The rows of a group lie close to one hidden flat surface of 10 dimensions, which passes through zero. Surfaces can cross.
In the rows, zero is written as 128.
Known rows, each followed by its group:
[ 99 119 159 171 114 153 135 136 122 103 157 136 141  94 173 139  51 152
 162 185]
L
[120 100 124 101 128 143 150 174 129 134 126 119 147 137 131 108 137 152
 111 113]
L
[129 145 167  94 109 136 132 108 132 118 168 132 145 174 157  84 155  99
 150 148]
Q
[127  98 120 117 142 135 129 190 156 154 131 106 134 135 121 114 147 173
 103 111]
E
[126 119 127 109 126 123  88 112 148 135 156 112 113 163 115 125 119 134
 149 131]
W
[108 162  92 118 116 104 180 141  45  91  83  96 138  68 107 187 113 157
  63 110]
Q
[114 104 135 139  93 114 124  70 134 170 100 153 123 115 164 165 180  91
 131 152]
Z
[168  96 143 130 100 110 161 146  97 128 111 155 136 139 140 142 145 146
 117 121]
P
[177  86 179 143  95 137 143 126 131 142 142 167 127 152 167 131 137 131
 147 166]
Z
[100 139 140 166  79 123 144 145  99 153 135 158 168 114 136 127 123 107
 113  85]
E
[136 147 111 108 103 141 148 148 102 121 110 120 132 125 104 139 139 130
  93  94]
Q
[125 104 111 131 137 105 123 143  95 119 145 126 126 143 116 140 106 154
 128  84]
Z
[187 124 162 128 110  74 150 122 133 156 110 131 145 133 119 120 179 131
 105 159]
E
[119 123 134 125 128 132 142 142 112 115 138 130 134 123 146 134 116 139
 133 128]
P
[ 89 100 120 130 114 165 106 128 170 152 142 122 115 119 147 128 113 125
 116 157]
L
[142 125 120 135  98 169 121 136 154 145 132 124 105 121 110 135  97 110
  88 146]
Q
[137 122 150  96 105  88 153  90 108 127 104  98 160 131 116 107 123 125
 137 181]
W
[ 81 140 128 134  90 126 133 122 156 170  91 115 152  93 141 143 169 128
 115 153]
L
[226 101 124 183 142  99 102 116 121 151 147 176  91 166  75 140 107  96
 106  89]
Z
[147 104 140  98 107 120 172 115 123 148  71 132 171 125 120  95 147 115
 126 149]
Z
[ 80 124 117 102 121 159 123 143 113 122 153 125 140 142 144 117 120 124
 129 101]
W
[112 144 116  75 114 113 133 170  94  84 124  74 128 143 108 150 126 209
 132 115]
W
[ 96  81 143 152 146  83 109 137  84 107 188 129 133 138 161 144  96 164
 148 116]
Z
[130 154 100 117 147 134 107 133 110  89 135 107  81 123 108 172 102 161
 127 119]
E
[118 135 134 114 109 143 129 143 133 129 145 106 130 141 128 123 121 137
 102 139]
Q
[152 105 131 143 150  66 110 104 156 165  93 129 136 129  97 118 161 136
 155 143]
P
[153 151 149 152 106 141 121 121 150 141 142 147 115 134 131 136 140 109
 123 144]
Z
[110 125 118 171 131  70  97  69 152 190 112 126 156 118  81 102 121  73
 126 113]
Z
[115 109 128 117 133 107 104 113 137 135 114 120 128 150 119 135 146 157
 166 126]
P
[131  77 105 115 145 127 108 141 151 142 117 107  95 125 128 156 144 176
 109 145]
L
[ 89 160 130 124 123  75 141 122 117 147 101  94 166  93 119 127 161 137
 108 130]
P
[101  84  89 106 149 118 134 142 129 144  56 121 120  94 141 166 179 174
 148 116]
E
[179 195 117 151 163 124 135 179 139  89  96 109 107  91  73 150 114 198
 147 113]
L
[126 130 146 116 113 130 157 191  90 103 160 116 153 142 137 108 111 163
 116 103]
E
[117 142 130 122 131 142 110 120 136 111 147 133 115 144 150 124 135 131
 157 121]
E
[132 156 117 128 135 160 119  97 128 110 160 132  93 124 140 138 110  74
 100 143]
P
[ 55 125 122 134  86 150 128  83 110 137 123 129 144 104 161 150 104  80
 124 149]
L
[116 109 108 148 171 116 135 155 100 119 122 132 129 100 117 135  97 144
 112  95]
E
[113 142 117 115 117 126 107 114 130 132 135 117 125 152 105 124 130 125
 135 102]
W
[ 98 131 128 136 128 133 148 171  99 114 135 118 143 103 136 136 102 162
 117 109]
L
[121 165 135 116 145 102 130 134 134 128 132 108 145 127 122 105 157 124
 119 117]
E
[158 150 175 152 124 117 137 145 148 120 156 135 120 126 147 130 140 152
 136 159]
W
[146 100 173 122  90 155 148 150 143 143 155 151 135 155 181 113 159 122
 133 161]
W
[160 178 130 144 135 124 143 141 142 119 103 105 113  93 113 144 149 141
 101 147]
W
[146 125 130 138 121 123 125 145 111 112 134 133 111 137 128 151 122 168
 143 117]
L
[ 95 120 115 131 149 149 134 109 131 122 104 134 149 102 129  99  92 105
 160 144]
Q
[156  93 165 150 128  78 142 172 133 145 139 128 143 131 145 132 154 195
 125 145]
P
[128 106 152 135 139  63 157 112  99 153 118 136 169 126 135 104 152 108
 114 128]
W
[176 148 120 122 178 129 132 119 151 133 135 121 114 135 100  88 125  82
 101 139]
P
[115 136 137 116  99 128 174 143  92 130 106 131 170 114 129 109 122 115
 110 123]
Q
[ 86 154 128 115 158 104 144 113 103 115 110 125 166 116 135  94 144 104
 168 109]
Q
[115 140 137 143 150  89 130 134 113 125 136 129 141 123 143 132 161 141
 140 105]
E
[126 112 114 111 114 141 131 106 129 142  92 129 128 123 111 135 123 123
 129 137]
P
[101 140 120 146 115 112 127 142 113 134 117 120 132  97 124 157 121 151
 107 114]
E
[ 95 110  99  97 163 120 127 107 119 118 107 103 128 112 130 129 127 124
 126 128]
Z
[135 116 167 150  87 148 160 190  93 119 167 151 143 130 172 138 116 163
 104 114]
P
[168 125 116 108 201  83 123 108 109 101 139 120 109 145 102 106 127 108
 118 119]
L
[134 107 125 139 167 127 122 154 135 118 151 128 108 121 147 131 121 153
 130 136]
W
[137 146 122 136 133 153 132 108 128 123 113 148 133 120 121 114 112  71
 134 126]
Q
[ 98 159 128 144 156  56 120 124 112 130 130  98 136  96 127 148 153 165
 112 122]
P
[106 200 131 124 147 157 122 127 172 130 141  95 158 121  91  56 100  73
 134 134]
Z
[204 130 163 155  79 102 150 154 138 138  91 142 120 125 109 165 166 187
 135 148]
W
[124 114 103 120 120 155 135 141  93 110 101 150 123 130 117 145 109 144
 144  88]
P
[150 114 162 150 112 133 158 162 120 139 145 151 162 133 136  92 109 117
 119 123]
L
[118 146 139 119 106 167 137 101 134 148 132 167 163 152 134  67 125  38
 148 103]
E
[131 120 118 139 167 132 122 134 136 119 137 132 116 115 134 123 115 120
 127 123]
W
[ 67  94  82 103  72 152 108  91 125 171  67 132 130 130 113 170 145 121
 133 103]
Z
[109 158 107 159 173 108 119 129 105  95 139 119 107  92 127 159 101 148
 124 114]
Q
[192 129 148 109 125 132 187 145 122 122  82 132 145 117 114 107 142 126
 116 167]
Z
[ 87  80 113 115 119 179  98 166 158 130 144 113 110 131 147 144 105 194
 151 138]
Q
[127 128  99 137 137  97 139 114  89 112  87 113 114  89 110 186 133 157
 111 118]
Q
[154  63 124 125 108 192 106 113 156 124 140 150  85 153 142 137  80 130
 155 172]
L

New rows, each followed by its group:
[120 142  93 110 133 194 118 123 110  72 104 138 114 136  96 115  42 121
 198 111]
W
[ 69 182 127  96 138 189 139 143 137  81 139  91 124  90 171 128 117 136
 145 172]
Z
[167 116 142 146 112 133 132 137 157 144 113 130 130 123 113 123 117 143
 131 163]
Z
[101 158 139 130 112 175 108 163 155 112 167 104 133 132 131 102  82 149
 151 146]
Z
[153  99 182 144 129 132 145 113 153 146 158 157 146 145 184  83 146  91
 144 187]
W
[144 129 140 135 116  96 108 122 138 136 130 112 112 126 115 162 139 167
 126 151]
W
[119 112 106 129 131 133 114 106 132 161 148 139 122 149 118 113 124  65
  90  96]
L
[138 150 118 131 116 146 112 151 146 119 129 110  93 116 114 175 135 179
 120 132]
W
[ 88 158 157 173  99 130 149 156 131 161 143 137 184  97 143  89 118  93
 103 120]
L
[141 144 155 153  88 147 124 140 170 141 126 132 113 109 159 153 163 151
 132 179]
Z
[136 162 139  94 136  86 118  74 157 133 140  74 133 140 105 100 132 100
 121 184]
W
[141 196 154 150 120 169 166 148 132 107 117 133 137  78 144 115 126  97
 116 169]
W
[127 117  84 131 158 148 122 141 174 158  83 102 120  82  88 127 121 129
  81 132]
L
[125 125 131 152  91 124 120  83 139 172 111 151 153 136  97 104 110  60
 122 120]
Z
[151 213 171 169  86 123 140 140 146 127 121 124 128  93 131 155 153 143
 115 170]
W
[143  69 159 203  80 171 145 183 174 180 124 155 148  79 151 134  72 156
 115 186]
L
[101 117  90 135 174 107 126 123 129 127 107  94 125  77 120 139 110 136
  95 152]
L
[ 55 121 116 112 114 114 117 135 127 145 135 101 136 116 158 154 165 148
 107 112]
L
[130 158 139 172 132 110  96 134 125 113 150 131 112 127 110 155 104 163
 168 115]
W
[159 143 140 126 147 183 126 141 182 134 157 145 111 146 147  87 140  75
 126 140]
W
[102 133 123 140 135 139 113 147 132 128 141 123 119 119 144 143 135 141
 114 111]
W
[ 89 118 109 124  65 145 132 153 116 161  95 130 147 121 132 170 158 156
  98  87]
L
[110 117  92 139 121 148  88 127 127 133  87 160 124 144  91 148 112 143
 185  61]
P
[128 149 127  98 132 122 130 111 126 108 104 113 113 130 123 145 153 143
 160 143]
L
[164 134 121 191 160 123 101 131 135 108 141 140  76 101 106 165  70 156
 128 136]
L
[143 152 136 122  86 144 139 138 160 157 117 122 118 119 139 157 177 128
  87 160]
W
[158 159 144 140 177  99 148 101  85 105 177 148 143 145 126  79 110  58
 113 104]
Z
[131 186 127 112 112 145 158 151 119 117  97 127 155 121 104 105 140 120
 135  99]
L
[114 126 139 156 177  73 118 127 121 130 133 137 139 113 158 124 173 140
 154 111]
E
[ 90 160 142 124  87 101 135 163  97 143 149 122 169 146 131 130 171 145
 109  59]
W
[173 119 127  92  88 109 129 110 138 163  88 143 124 179 104 137 210 112
 123 104]
L
[117 132 108  99  99 152 139 144 108 126  88 132 150 132 104 127 130 124
 131  90]
P
[100 119 131 120 104 153 117 126 166 138 116 108 139 113 138 128 115 155
 149 177]
Z
[ 82 139  86 154  75 153 107 129 125 168 106 138 126 107 109 177 124 107
  74  65]
L
[116 197 115 136 150 142 102 174 186 153 144 103 132 127  91  93 166 122
  97  70]
L
[151  71 131 127 167  73 132 110 107 134 116 128 133 139 127 117 124 145
 137 139]
W
[120 103 125 116 143 144 132 140 129 119 135 120 128 129 143 115 116 142
 138 134]
E
[ 92 163 137 139 129 108 127 148  97 121 144 145 154 133 153 132 170 137
 143  65]
E
[ 86  70 116 127 115 135 136 170 136 154  98 136 150 107 156 145 151 173
 134 108]
E
[107 130 139 127 153 157 173 162 106  91 158 102 150  86 159  94  68 120
  95 172]
P
[104 143 147 103  97 108 107 123 158 158 130 112 152 161 129 109 181 140
 149 125]
P
[107 142 142 150 110  68 135  94  84 114  93 127 132  85 143 200 143 168
 148 151]
L
[ 74 126 110 115 120 126 156 121 110 154 108 121 175 100 131 104 130  78
  86 121]
L
[113 157 179 115 113 120 156 100 135 128 153 119 168 125 172  76 136  78
 138 189]
W
[ 86 122 129  94 158 131 140 153 108 104 136 141 156 144 170  83 173 132
 181  83]
E
[117 122 149 105  53 136 139 142 136 154 123 108 132 137 155 175 178 167
  96 156]
W
[131 155 147 162 126 164 113 135 149 104 179 132 104 122 138 131  71 115
 138 160]
Z
[213 132 164 162 172 102 132 135 126  88 139 160 123 142 112 100  95 150
 194 146]
W
[151 127 159 127  74 118 118 127 115 140 147 164 133 185 139 129 175 123
 146  88]
L
[112 114 118 122 109 127 138 116 106 135 118 134 137 129 132 136 134 112
 114 112]
L
[126  77 136 148 143 161  95 161 188 164 176 146 126 147 153  94 114 132
 135 127]
E
[137  81 102 119 142 126 118 111 140 141 113 131 111 133 120 137 124 125
 116 137]
W
[148 196 147 149 143 112 115 141 135 107 150 120 125 132 103 122 119 140
 150 115]
W
[109 100 148 130 143  99 134 110 113 114 143 119 139 119 156 121 104 144
 148 163]
W
[120  83 121 103 207  68 103 107 138 121 149 103 117 141 144 110 148 145
 147 144]
Z
[151 127 134 158 124 119 124 165 154 151 138 125 122 121 112 136 129 155
  95 121]
P
[145 112 115 101 187 129 130  88 122 100 134 134 100 136 159 117 142  92
 131 156]
Z
[170 105 107 120 131 104 123 146 113 129  92 123 105 135  86 162 145 181
 120 102]
W
[178  83 125 156 140 105 109  99  97 139 151 174 103 165 109 138 100  90
 121  93]
Z
[137 162 149  97 126 120 138  96 149 130 127 115 148 141 120  81 152  81
 135 160]
E
[ 98 187 143 135 139 145 165 163 144 133 128 114 185  90 118  56 114  98
 114 130]
L
[ 61  98 155 124 109 126 177 141  97 134 124 111 186  88 184 104 109 136
 122 173]
L
[168 122 130  91 174 123 154 160 149 124 130  89 135 135 106  70 128 132
  92 157]
P
[144  84 152 147  99 117 126 134 133 149 111 160 141 144 134 128 130 156
 167 126]
P
[128 130 139 119 147  93 129  93 133 140 145 131 137 142 135  95 152  89
 124 136]
L
[107 175 125 135 119 136 102  80 145 136 130 152 125 135 129 119 152  65
 156 111]
E
[121 130 115 117 132 133 127 110 137 134 100 118 118 112 128 138 144 116
 123 143]
Z
[146 117 106  80 125 154 162  93  82  99  86 146 126 139 133 125 125  79
 131 131]
P
[ 84 117 133 121 165  78 116 103 136 133 119 101 146 110 147 121 140 150
 159 155]
Q
[171 112 100  79 152 120 156 158  77 107 119 134 129 176  87 107 147 128
  96  50]
L
[151 118 136 141 162 136 116 162 185 146 140 120 119 126 119  90 130 144
 117 145]
L
[ 88  56 102 103 105  95 128  91  92 159  92 129 150 134 126 156 132 127
 109 115]
W
[125 122 124 110 137 121 125 113 114 122 124 117 137 138 116 110 117 126
 136 126]
W
[108  88 111 181 132  75  76 105 126 160 147 137 118 131 107 162 103 136
 125 101]
Z
[125 138 119  99 130  95 159 173  60  94 122 121 148 138 119 144 151 183
 116  61]
L
[141  82 144 124 147 105 150 135  85 113 151 140 143 140 159 110 106 138
 122 132]
L
[148 157 139  93 137  78 135 136 113 111 144  96 126 149 119 124 170 149
  91 117]
Q
[104 120 113 101 119 137 132 115 112 129 112 111 136 129 126 123 132 111
 114 128]
W
[106 153 118 145 114  92 144 110 118 144  92  99 144  77 110 159 132 137
  91 148]
E
[127 138 117 189 156  85  93 121 141 142 140 120 105 100  97 162  99 148
 111 120]
Z
[140  84 144  82  49 138 124 104 136 131 109 109 122 167 126 167 126 174
 152 187]
W
[152 133 145 126 137 149 126 142 161 129 147 134 131 146 123  86 121 108
 138 134]
L
[118 105 129 111  78 129 114 114 117 126 124 113 117 148 125 164 104 174
 153 160]
W
[ 96 114 113  84 110 119 145 104  65 106 113 126 141 139 144 147 139 124
 128 104]
L
[102  70 135 105 117  99 144 111 122 158 101 116 183 138 130  84 109 132
 150 155]
Z
[141 152 143 133 128 136 120 139 138 124 170 136 115 148 138 128 148 119
 107 121]
P
[112 132 144 161 209  94 131 170 113 104 189 130 135 108 173 102 128 148
 121 106]
W
[111  72 116 143 135 139 139 131 113 126 112 141 122  98 162 157 109 145
 128 143]
W
[148 152 145 162 108 142 194 121 106 125  68 155 166  64 140 122 111  93
 131 164]
W
[ 93 123 143  85  96 119 145 114  90 119 143 131 164 161 169 115 159 115
 137 118]
L
[ 86 137 136 164  67 111 100 123 143 167 123 138 143 123 129 163 155 150
 141 108]
P
[121 155 157 148  87 111 130 112 107 111 152 128 127 121 140 153 115 133
 123 156]
E
[ 93  76 126  65 115  84  91 106 132 137 167  80 123 181 135 129 153 165
 121 142]
W
[128  95 125 138 137  94 138 140  92 123 122 127 148 122 116 127  92 156
 125 118]
Z
[105 110  81 120 162 152 111 115 146 138 118 108 101 109 109 132  97 103
  95 133]
L
[ 98 155 150 156 113 117 102 112 140 132 159 141 139 136 145 120 136 107
 151 131]
P
[111 110 138 139  89 136 127 178 156 168 134 100 141 119 127 136 120 173
  84 141]
E
[107 153 119 136 108 116 121 114 116 120 104 122 119 101 117 174 139 153
 138 126]
L
